The same things were measured in two ways. Each way mixes the same 9 hidden numbers, adds some noise and spreads widely along 5 directions of its own, which tell nothing about the thing.
Some things both ways: the first way, then the second way.
[-24 -10 -10  46 -47 -16   4  17 -50 -13  22  20 -20  -1 -20  -1  22   1
 -24 -22 -15]
[ 38 -37  31  21   8  23  -6  47 -15 -17  20 -31  15  13 -12   9   1  -6
  17  41]

[  1 -34   1  -7 -29  -5  -2 -11   5   3 -14   0  11  -3   5   4   3  10
 -14  -5   4]
[-15  46 -17  21  -6 -30  -1 -18   5 -16 -30   0  -7  27  -3  14  -9  -9
  29  17]

[ 25 -31  25 -26  -3   9   2 -11  11   0 -16 -19  18   8  23  35   0   6
 -36  11  14]
[  2   5  -6  55 -10 -23 -17  -5 -24  34  -4 -38   0 -18  37 -37   0 -25
  -1 -18]

[ -3  -4 -12  -9   8  -8  34  -5  12   2   0  25   7 -29  -5  12 -20  -9
  15   7   5]
[  6  -2  -3  13 -11  -9  25   3   0   6   5 -14 -10 -23  16  -9  -5 -11
 -28 -16]

[ 19  -4  19 -21  10   4   3 -16  14   2   4   7  20  -7  10  24   4   4
  -1  28   2]
[ -9  58 -47  36 -25 -44  25 -31  17  29 -30 -21 -25 -32  39  -7 -24 -30
 -27 -40]

[  6 -34  -6   0  -8 -21  -7   7  17 -12 -11  -5   4   7  23   3   2 -14
  -6  -1 -32]
[ 10 -13 -14  32   0   4  -7 -11  -2  -3  -1 -26   4   6  30  -6   3 -46
 -23  -5]

[ -1 -17  -9 -11   5  14  20   2   6  22 -14 -13   9  -4   5  -6 -44  23
  -3  -9   7]
[ 16 -24  25  -1  -6  39   7  38  -4  -8  25  -4  11   0  -9  -8  22  24
  -8   7]

[  5  -5  16  36  20  -2  -2   4 -16  -8  19  30   0  -9 -17 -15   6 -37
  -9  -6 -14]
[-11  -2  14   9  -2 -29  -5  -8 -21   7  -4   9  -2 -15 -10  -8  -7  21
  32   3]

[ 13   4  24  16  26  -1   8  -4 -19   0  13   1   1  -2  12 -16  -2  -4
  -1 -11  15]
[-26  53 -14  19 -11 -22 -14  -5  16  50 -20 -11 -14  -3  38 -32   2 -14
 -18 -66]

[  4  -2  26  17  -2   1 -25  19 -37 -11  32  19  18  10  -2 -12  22 -23
   0  -2 -12]
[ -3 -26  15   7   2 -24  -3   0  -5   5  10  11  11   7 -10  -1  30  12
  42  22]

[ -7 -14 -18 -30 -19  -7   6  23   1  12 -16 -16  19  13 -12  23  -4 -11
 -13   2 -14]
[-29   1  -1 -30  21 -16 -26 -16  20  23   9  34  -2  -8  -6 -36   6  13
   0 -39]

[  9  -4  15 -17  -1   5  11 -18  19  15   7  28  19 -37   4  21 -20   6
   6  21  27]
[ -4  17 -30   5   2 -28  28 -25  14  -6  -4   6   4  -3   4  -8  -7 -16
 -10  -8]

[-14  -8 -21   9   4 -15  17  -5   7  -2  -9  27   1   0   0  10 -26  -2
   7  -9  -9]
[-17  -9  -4 -23   6  -8 -29 -32  -7  -7 -14  22 -11  17   0  16  19  -1
   4  23]

[  4 -17   4   2 -12  -8 -12   6  10   6  -3   7  15  -3 -15   3  15 -29
 -10   7 -29]
[ 19 -24   7  13   7  16   9  15  -8 -11  -2 -17  10 -22 -16  19 -26  -4
  15  29]

[ 14  -7  -3  14  -8  14 -12   5  -5  -5   3 -17  -9 -13 -21  -7 -17  18
 -44  -2  -2]
[ 20 -14  13  23 -10  -4  18  14   2  13  22 -16   3  -9   7 -20 -19   1
   2 -34]

[ 24  -6 -12 -32  29  -3  -3 -22  55  17 -23 -16  16 -24  -1 -18 -38   4
   5  19   7]
[-28   1 -10 -38  -7   2  25 -34  15   4 -29  33 -20  -3  -9  46 -23   5
  15 -13]

[ 13 -18   3 -49   0   1  21  -6  14  12 -28 -23  23   2   2  34  -4   1
 -19  10  22]
[  2   4  -4  -3   9  -5 -21  -4  -3  10 -19  -8   1 -12   1  31  -1 -14
  12  15]

[ 14 -36   4 -17  -2  -8  29   3  19   5  -5 -23   0 -20  29  12 -15   2
 -10   6  -2]
[ 21   5 -10 -11  -4  57  27  18  28 -21  11  -6   0 -29  -5  12 -42   6
 -51 -41]

[ -8 -27 -24 -10 -24 -15  16  10  -6  -2 -18 -11   3  -1 -15  -3  -3  -5
 -21 -19   4]
[-19  49 -11  14 -18 -19 -23 -10  15  -5 -48  -3 -30   3  -5  62 -20  -2
  40   1]

[ 11 -42   9 -10 -33 -24  18   1  -8 -17  -6 -22  -3   7  29  23  35  -6
 -28  -3  -5]
[  9  18  -5  25  -2   2 -15   2  -9   4 -23 -30  -7   3  14  28 -17 -31
   3   3]

[ 20  -1   2 -30  40   3  14 -19  43   8 -27  23  31 -31 -16   0 -20 -22
  21   0   8]
[-10  48 -32   3  -8 -57  15 -36   9  15 -25  -3 -12   7  22  14  -7 -30
  -5 -23]

[  3  -7 -10  -5  -3  -5  23  -4   6  -4  -2  11   4 -15 -12  16  -5   2
  -1   8 -15]
[ 38  27 -20   6 -12  10  39  19  17 -24   5 -27  -8 -23   0  27 -39 -10
 -42  -6]

[ -6 -13   5   5 -16   9   2  12 -11   7  -7  18  16  -2 -18  12   4  -3
  -3 -14 -23]
[ -1   7   4  22 -24 -23 -20   3 -14  37  -5  -8 -16 -16  13 -11   4  29
  31   7]

[ 18 -27   4 -21   8 -11   1   0  34  -4 -18  -5  20 -10  15   7  -1 -19
   1   2 -18]
[ -6 -31   1 -41  22  -1  -6 -30  -3  -5   8  30  13  23 -10   2  10 -10
   2   1]

[ 11  -8  28  23  -7  -4   1 -21   3   6   7  16   1 -19   4   5  16  -2
  -7   7  -2]
[-11 -29  24  17  -4 -12  -8  -7 -51  48 -14 -12   0  -5  15 -24  10  -4
  38  23]

Other things, the second way, with their names:
(765): [  1  27  -7  -8   6 -20  43   2   5  -8  -2  -4  16  -3  -3  10  -1 -15
 -21 -18]
(1099): [-39 -27  20 -15  12 -11 -34 -21 -28  19  -8  23   3  31  11 -24  53  -3
  17  16]
(1011): [-15   2  16 -10  13 -33 -22  -3 -23  26  -6   4   8  19   4  -8  32  -5
  24  13]
(422): [  2   8   8 -24   7  17  22   5 -14 -20  12   9  19   4 -10 -24   3  16
 -30   1]
(876): [ -7 -28   2  -6 -21  -3  -1 -20  -4   7  -7  12 -25   0   0  31   7   9
  27  17]
(1115): [ -3 -17  11  -4   4  11  -7  10   6 -24  -4   5  -4   3 -15  33   9   0
  13  21]
(494): [ -5   3  -6 -57   4   7   8 -21  12   0   9  38 -13 -14 -19 -11 -26  33
 -22 -26]
(31): [-39  28   4 -26   7   3   7  -5   3   0 -37  19 -17  -8 -10  19 -13   7
   1  -2]
(789): [-23 -12   2   8   6 -39  16 -25 -23  31   4   5  13  19  28 -54  41 -24
  -6 -11]
(889): [ 20   1 -11   8 -30  -5  15  -1   9  22  12  -9 -16 -29  10  -2 -15  25
  -3 -20]
(1052): [-13  10  10   2  -5 -31   6   4 -13  23  11   6   8   2  13 -43  39  15
  -4 -13]
(27): [ -1 -43  19  42 -25 -36  16 -18 -55  48  -6 -29   0   3  43  -8  36 -29
  30  12]
(421): [ 12 -33   4   2  32 -32  -9 -20 -21  -6  29  -2  45  62  15 -34  56 -50
  -2  14]
(52): [ 15  31 -13  19  -2 -41  37  -8   5   7  18 -11  15  -3   9 -46 -17 -11
 -13 -37]
(799): [ 19 -18  21  -1   1   9  13  24 -21  20   2 -21   8  -6   1   3  -3  -4
   8  17]
(154): [ -2  11  -9 -16  12   0 -13  -7  14   4 -19   6 -11   7  -6  18 -26  -9
  13  10]
(259): [ 15 -52  42  32 -18  24 -17  31 -54  19 -16 -39 -12  -9   8  38  11   2
  46  68]
(915): [-32  -6  14   1   9 -14 -15  -7 -33  18  -2   6  10  -7  18 -37  42  -5
 -20  -9]
(805): [ 24  31 -22  12  -3 -22  15  -2   8 -20 -13 -20   2   2  -5  48 -13 -19
  10  19]
(1024): [  4  21  11  12  -1  14  24  41  12   4   1 -19   3  -6   3  -7  -4  -5
 -23 -21]
(595): [-15 -11  28  12 -11 -42 -35  -8 -34  29 -17  -1 -25  12  10   0  12   2
  45  20]
(293): [ -5   8 -10  -6   0 -11  -6  -8  24 -19   9  18  -7  -4  -8  -1   5  11
 -10 -15]
(333): [-18  37 -22   2   2 -10   0 -16  11   8 -23   4 -10 -14   4  -5 -22  -3
  -5 -13]
(860): [-12  -1  -2 -18  10  -1 -39 -13   4  15 -19   7 -17 -13  -2  16 -21  -6
  13  -4]
(815): [ 17 -34   8 -21   3   6   7  -4   7 -20  18   8 -15   9  -4  18 -12 -10
 -18  -9]
(937): [  6  17 -12 -25  31   9  -2  -3  20 -26  -7  11  13   8 -32  27 -34 -12
  13  20]
(623): [-31  31 -20  -4  -5  15 -11 -11  11  22 -40   3 -18 -19  17  12  -1  -1
 -14  -5]
(528): [  9 -13  13   7  29  17  23  29 -15 -30  -3 -28  28   8   4  17  21 -52
 -40  22]
(608): [  6  19   9  38 -15   2   0  34 -13  12  -1 -29   2 -18  18 -18  30  12
 -13   5]
(934): [ -6  19  -6   6 -16   2  17   1  15  28 -14  -2 -22 -16  13  -4 -34   1
  -4 -42]
(29): [ 14 -30  12  -1 -14   1   7   3  -2 -24  13  14   3   5 -28  34  24  37
  44  45]
(596): [ 10  -2   7   0   7  29  -4  16   0  -3   6 -10  12  15   7  -3   4  -8
 -14  -6]
(916): [  4 -29  18 -21  20  17  -3   3 -21 -10  13   5  12   3 -10 -14  -5  -7
 -17  11]
(237): [ 14 -35  35  18 -19  15   7  29 -31  23  15 -23 -10  14  25 -21  25   2
  -5   6]
(165): [ -8  40  -8  41 -25  -7   5   8 -13   8 -31 -28  -2  -4  17  23  19  -1
  13  23]
(392): [ -5  -7   8 -11  19   3  12   3 -11  -5   6  -4  21   1   2  -8  18 -20
 -26  -9]
(1112): [-33  39   4  26 -12 -19   0   9 -14  43 -35 -19 -18 -17  36 -17  13 -12
 -15 -22]
(738): [ -1 -20   6 -28  13  46  -3  19  20 -29   1  16  -8 -19 -27  36 -20  14
  -9   5]
(883): [ 17  32 -35  15 -21 -12  14 -22  16 -34 -26  -9 -17   5 -10  65 -30  -6
  24  32]
(106): [  3  22 -15   3 -18 -30  18 -19  25 -19  -1  10 -24  24  -3   5 -26  -5
   7 -12]
(381): [ 23   5   5   5  -9  -6  34  12  -8 -16  18 -10   3   8   1 -16 -11   6
 -19  -1]
(1001): [-16  23  -8 -21  -9 -14 -10 -19  21   3 -14  29 -20  14 -12  22  -8  25
  30  -5]
(38): [  2  -3   1  -4  34  21  -6  11   3 -41   2   0  21   7 -21   2 -17 -24
 -16  15]
(822): [  6  15  -9  17   4  15   2  12  28  15  19  -9   2 -15  16 -46 -28  -8
 -33 -67]
(95): [  7 -23   7 -59  16  32   0  -3  25  -5  26  41  -3 -18 -34  -7 -41  36
 -13 -33]
(400): [ 15  55 -13  18 -31  18  21  30  15   1 -21 -27 -22 -40   1  28 -42  28
 -15 -12]
(388): [ 19  11 -17  15   9  14  -1   9  21   4  10 -19   2 -16   9 -22 -37 -22
 -31 -35]
(611): [ -9 -22   3  31 -12 -18  -7 -14  -7   6   2  -7 -17 -12  19 -16  -8 -17
  -3 -23]
(732): [ 11 -15   9   2  20  -4  -1   6 -14 -25   4 -14  10   4  -6  10  -9 -32
  -9  23]
(504): [ -7 -19   1  13  12 -16 -32  -4  12  13  -4   2   1  11   2  19  24 -20
  38  10]
(299): [-11  -7  19 -23   4  -2  22   7   1  -7   5  24  -3 -10 -27   7 -19  24
  16 -13]
(695): [ 23 -28  29  18  22  -2  -5  40  -5   5  15 -27  25  17   2   6  19 -32
  16  17]
(998): [-15 -25  26  -6   5 -22 -15  -3 -51  21 -19  -2   2   3   2  13  31  -3
  33  45]
(28): [-13  16  -5  18  -6 -15  -3   0 -18  29  -9 -10   9   5  25 -32  42   0
   0  13]
(277): [ 35  35 -19 -33  41  -3  10  17  38 -62  31   7  45  37 -35  -2  -3 -16
 -36   2]
(865): [-55  32  -8  -9 -20 -58 -39 -56 -14  40 -39  41 -19   1  -3  13  27  39
  68  -3]
(932): [ -1   3   1 -26 -10  -6  32  -5  26  17  21  29 -18   2 -12 -36 -36  37
  11 -38]
(607): [ 34 -25   8 -15  29  26  -7  31   3 -27  37  -4  28   9 -22 -22   9   4
 -18  36]
(4): [-14  24   4  -7  13 -22  16   5   9  -6  -2  11   7  14 -10 -14   3   2
   6  -7]
(641): [ 15  -2  -8  42 -38  14   3   2  -2  29  -7 -30 -13 -13  27  10   0   8
  17  -6]
(663): [ -8  12   4  40 -19 -22 -31   2 -34  21 -36 -29  -3  -4  15  37  27  -7
  46  51]
(590): [-23  10   5  29 -12 -33 -30 -12 -12  35 -27 -13 -35   2  28 -11  -7 -19
  19 -14]
(16): [ 20   8 -13 -35   0   0   8  -2  38 -15  26  23   4  31 -14   8   9  16
  -3 -12]
(353): [  2 -37  17 -14  31   0  20   0 -24 -27  31  10  26  24  -9 -61  11 -14
 -27  21]
(963): [-14   1  -7  -8   2 -10  22 -11  13   4   6  11   5 -11   8  -8  13  -9
 -20 -31]
(604): [ 37 -12   6  42   0 -15  26  25  -9  -7  16 -34  24 -14  -4   3  -7 -15
  19  13]
(621): [  0  -1  26  -8 -18  21  15  31  16  21   0   2 -25  -9  -5  12 -17  28
  12 -27]
(846): [-16  -2  29   8 -12  -2 -14  10 -33  35 -11  -9 -13   0  16 -21   4  11
   8  -6]
(674): [  5  15 -14  18  -4 -21 -10 -11  -6   4  -1  -6   2   6   5 -27  -1   1
  11  14]
(255): [ -6 -24  -3 -30  16  -6 -11 -36 -13 -15 -15  20   0  23 -14  35 -12 -19
  27  31]
(219): [ -6  29 -16 -24  -3  20  47   9  34 -41 -13  12  -7 -21 -24  42 -24   9
 -29  -6]
(930): [ 18  -2 -15  42 -20 -17  -9 -10   2  15   7 -18  -2   2  19  -9   0  -6
  23  -4]
(486): [  8  -8 -20 -11  19   8  19  -4  30 -21  30  14  12 -26 -16 -40 -26   4
 -36 -20]
(689): [-24  19   3 -22  15 -11  -6  -2  19   7  -4  17  -9  16   6 -21   0 -11
 -21 -34]
(1085): [ 26 -20  -2 -22   8  34   9  14  33 -36  30  11  -7 -16 -20   6 -30  12
 -38 -22]
(32): [ 17  -4  14   9   3  -1  19  22  -2 -13  12 -19   7   3   7   4   8 -20
 -25 -14]
(1056): [ 32 -17  20  24   0  -5  11  31 -13   4  11 -35  20  34  14  28  29 -37
  14  18]
(380): [-18  17   1  -3 -21 -31  23  -7  -9  20 -20   9 -11  -5  -1  21  15  20
  34  13]
(402): [-10  12 -32  26  -2 -19 -25 -38   7   6  -7  -1  -9   5  26 -32  -2 -26
 -12 -14]
(652): [  6  -8 -13 -21  15   6  10  -5  27 -13  30  15  14   3   0 -25   9  -6
 -38 -32]
(829): [ -9  -4 -12   2   7 -17   5 -23   7  -3   7  12   9 -11  -4 -16  -3  -4
   0 -20]
(102): [-23  -1  18  -5 -21  15  24   3  -3  13 -10  13 -20  14   3  -3  -8  19
  12 -19]
(493): [ 27  13 -20 -19   4  -2   8   2  25 -28  16  10  13  -4 -29  19  -5  22
   4  22]
(1045): [ 11  -3 -11  17  -5 -46  20 -18   5  -9  10   0   0  25   4 -12   4 -18
  19  12]
(597): [-34  31 -13   5  -5 -47   9 -41 -25  22 -12   5  -9   1  37 -52  13 -20
 -36 -35]
(1039): [-16  23  -2   3   9   0   7  14  15  16 -16  -7  -7  -7  11  -8  -9 -20
 -19 -22]
(1047): [-20  16   8  36 -16  -9 -20  18   9  25 -29 -14 -28 -19   8  18  -4   2
  36  -3]
(317): [-14 -20  14  11   3  -9   7  -3 -13   7 -10   1   2 -17  -9   1 -13  -2
  30  13]
(480): [  3   7   9   0   2   7 -16   7  -5  -6   0   1  -3  12  -6  -6  -9   7
   4  -2]
(122): [  0   0   1  -5 -18 -31  19 -13  -5  -2   0  11 -14   1 -13   9  -5  22
  28  12]
(378): [ 27 -34  31 -29   8  33  14  29  -6 -25  32  10   2  19 -27 -14 -19  27
   0  21]
(701): [ 14  -9  10  12 -29  15  -4  22   1  18   3 -13 -16  -8  13  19  14  18
   5  -3]
(838): [  0  -8   7  14  18  -8 -13  10  -6  -1   6 -14  11 -16   8 -16   5 -25
 -19  -6]
(86): [  2  13  -3  28   7 -16 -10   3 -13   8  19 -16  20  -8  19 -60  21  -8
 -30 -23]
(620): [ 15  -6  -2  21  -7 -30 -16 -18 -20  14  19 -10   8  30  21 -39  24 -10
  10   3]
(181): [  1   4  10  34 -41  -8  17   6 -33  37 -21 -26 -28 -26  20   6 -23  15
  23   2]
(833): [ -4   1  -5 -44  16  34  13   9  31 -31   6  25   3  -2 -22  25   3  13
 -33   0]
(335): [ 17 -32   4  26   6  21  30  21   0 -45   7 -16   6 -33 -19  23 -27 -18
  -9  23]
(97): [ -1   3 -21 -17   0  19  -1 -20  -2 -14 -22   5  11 -12 -10  55   5  -1
   7  30]
(988): [ 28 -31   6  28   6  23  15  30  -6 -31  22 -30  10 -22  -2  -2  -8 -17
 -23  22]
(34): [-17  12  -5 -23   5 -12 -11 -12  33  12 -11  22 -15   8  -3  13 -12  -3
  11 -26]
(893): [-12  15 -11  13   0  16 -20  -4 -10  -5 -23 -13 -11 -19   9   3 -13  -5
 -14  15]

Some of these things the first way, each followed by its name:
[ -1  -1   8 -10  -2 -15  22 -10  -7   8   6   4   8 -12   9   3   1  -3
   6   5  27]	(1039)
[  7  -9  -4  24   4  -1   8 -13  14   1  -5  12  -3 -16 -13 -11  -4   4
  -6  -1 -27]	(181)
[  8 -10   3 -24  34  -9   7   4  21   8  -6   0  29  13  24 -15 -18 -20
  34   5 -15]	(833)
[ 12 -25  13  -1  -7   7  -4   5  15   8  -5   3  14 -19  11  -6 -18   9
   0 -11  -8]	(641)
[  2 -10  16   0   7   3  38 -19   5   4   9  63  14 -68  -8   8 -26 -12
  19 -10  48]	(122)
[ 10 -21  22  10  -8   9   7   4 -23  -2  14 -11   0  24  24  24   8  11
 -30   9  -9]	(86)
[-22  -6 -28  20 -14 -17  21  -1 -14 -14 -15  34  -7  -8 -32   1  -1 -12
  -7 -31  -4]	(595)
[ 10 -18  17 -27 -27   2 -28   8  -4  -3  12 -14  23  30  18  44  24   4
 -26  37 -21]	(486)
[  1 -18  10 -13 -32  -5   5   5 -22   0  11 -18  11   8   5  11  27   6
 -16  10   3]	(4)
[ 17 -11  15 -25  11  -3   3 -24   5  -7  14  10  15  -9  22  15 -20  -5
 -14  30  52]	(335)
[  8 -30   2  17  -8 -15  -1  -6   8  -2   2 -14  -6 -11  25 -37  -1   9
   3 -10 -15]	(102)
[ -5 -25  -1 -36 -12   6  -1  10  18  18 -32   8  42  18  -5  26   0 -11
   8  -5 -23]	(607)
[-13 -26   1 -10 -28   3  23   8  14  32 -12   0  19  -2   5  16  -3   8
  17   1 -30]	(28)
[  1  17 -12   8  30  13   1 -10  10  11 -10  31  14 -19 -45 -13 -33  -8
   1  -4   0]	(805)
[  2 -19  13  -8 -21   8  26   7   0   2   4  24  12 -42  -1  30  -8   7
  -3  -2   8]	(889)
[ 10  -9  14 -11   3 -11  26 -18 -15  -9   3   0   0  -9  25   9  -4  11
  -6  -2  50]	(689)
[ 11 -13  13  -6   5  -5  10 -12  24  13   0  12  15 -21  15   1  -9  -3
  20  12  -3]	(789)
[  8 -36  14   3 -16  -4   9  18  19   4   0  19  21 -37 -20   0  26 -44
   6  -6 -54]	(52)
[ 23   1  -8  -4  33  -1 -17 -33  41   1 -25   7   9  -7  -7  -5 -31   2
 -15   8   8]	(255)
[ 13  -5   3  15   6  -3 -33 -14  -8 -29   6  23   7   2  -2 -15  -5  11
 -14  -5   4]	(106)
[  2   3   9  -7  -1   9  16  -2  -1  21  12  12  16 -23 -12  -4  -7   7
  15  10   3]	(380)
[ -7  -6  -2  -4   1 -11  45 -11  -1  17  -1   1   1  -9  11   1  -6   2
  15   2  15]	(1112)
[ -5 -11  -2  12   7  -6  15 -22  11   9 -10  17  -1  10  14  13 -19   1
  -4   4   2]	(893)
[-10 -11  -8 -10 -18 -13  -3  17 -23   0  -2  -1  17  15 -11  -9   9 -14
  -4 -17   4]	(1047)
[  6   3  -7  -4  30  -8 -22   3  -5  -6   2 -13  11  40   8 -18 -11 -11
  -7   7 -16]	(738)
[  7  -7 -24  -1  13 -15   0  -4   2 -28  -7   6  -2   5   0   3 -15   2
 -13  -2  -8]	(815)
[ 10  -5  23  14  11  14 -15  11 -18   2  14   1  10  16   2  -7   1  -8
 -14   1 -13]	(865)
[ 15 -16   9 -19  -7   2  16  -1  -5  -1  -6 -14  11 -22   0  -4  -2   9
 -11 -14  25]	(1056)
[ 36 -33  43 -54 -23   6  24 -25   9   6 -14 -32  28 -10  34  47  28  21
 -24  22  43]	(799)
[ 35  -3  35 -16  37   7  12 -37  21   5  -5  15  16 -44  16  -6 -29   3
   2   1  66]	(934)
[ 10  -3   2 -13  13  -1   9   6   5   5  12 -10   9  -7  10   1 -18   0
   1  18  -1]	(963)
[  0   6  -5  22  -4   1  16  -5 -21  -1  23   4 -15 -27 -18 -11 -15  10
 -20   8  18]	(299)
[-29   9 -32  42 -19 -18   7  14 -43  -8  27  17 -25   5 -17 -17 -15   4
 -11 -10  -8]	(1115)
[ 17 -32   0 -38  23 -20   9 -17  30 -12 -43  12  33   2  10   1  -2 -32
   7 -21  19]	(590)
[ -1 -27  -5   6 -38 -15 -12   8 -23 -16  -4 -29  -3  44  11  12  39  11
 -33   3 -40]	(259)
[ 13 -32   8 -11 -12  -4  11   2  16  -1 -15  -2  10 -14  15  15  -6   0
 -11  -8   2]	(421)
[  4  -4   1  11 -18   3 -26   3   7   1   2  20  12 -19 -23 -11   2   5
  -4  -4 -22]	(932)
[  6 -16  -1 -30 -15 -10  -8  -9  18   3 -26  -1  25   5  -3  16  11  -6
  -7   0  -1]	(154)
[ -3   0 -15  17  12 -10  23  10 -17 -11  12   0 -11  -4  -7 -13 -11  -6
  -7  -7 -10]	(32)
[-14 -10  -5   1 -25  12  10  11 -18  10  15  19   7 -21  -9   7 -28  23
  -7  -5  15]	(29)
[  4 -14   1  15  10 -10  -9 -17  22   0  -6  19   9  11   9  -7  -1 -10
   3  11 -31]	(353)
[ 12 -23  23  -8   9 -23   8   1  -9 -21  -2  18  18   4  21  16  28 -45
  -1  -8   9]	(860)
[ -8   1 -14  33   1 -10  23 -16  -5  -2   5  15 -24  -7  -4  10 -18  10
 -20   3   2]	(916)
[  9 -33  13 -22 -10   0  -2  23  -5   1 -13  -8  32  17  -6  13  29 -27
  -7  -7 -36]	(277)
[  9 -48  12   2 -49  -1  -9  12 -12 -19  -7 -14   4  17  20  31  28  17
 -37  -5 -35]	(620)
[ 16 -20   5   2  -7 -10 -44  20   3 -15 -10 -27  16  46   1  -2  37 -20
 -28   7 -68]	(388)
[  6   2   6  -2  20   2  19  -7  -3  15   2   1   9 -11  -6 -24 -19   0
  12  -7  20]	(1024)
[-15 -20   2  25 -21  -4  19  12 -16  16  13   1  -6   1   3 -13   7   3
   9  -6 -34]	(165)
[  9 -37   7 -10 -20  -1  35 -11   9  -2  -4   5   5 -29  13  22  -1  14
  -9   1   3]	(381)
[  7 -23   8 -17  -7 -13  12  -6  19  10  -3  16  20 -35  -4   4  -2 -30
   2   5  20]	(317)
[  3 -46  10  -9 -55 -10  13  -6 -11 -13  -4  -8   2  -1  23  28  28  23
 -24  -3  -2]	(378)
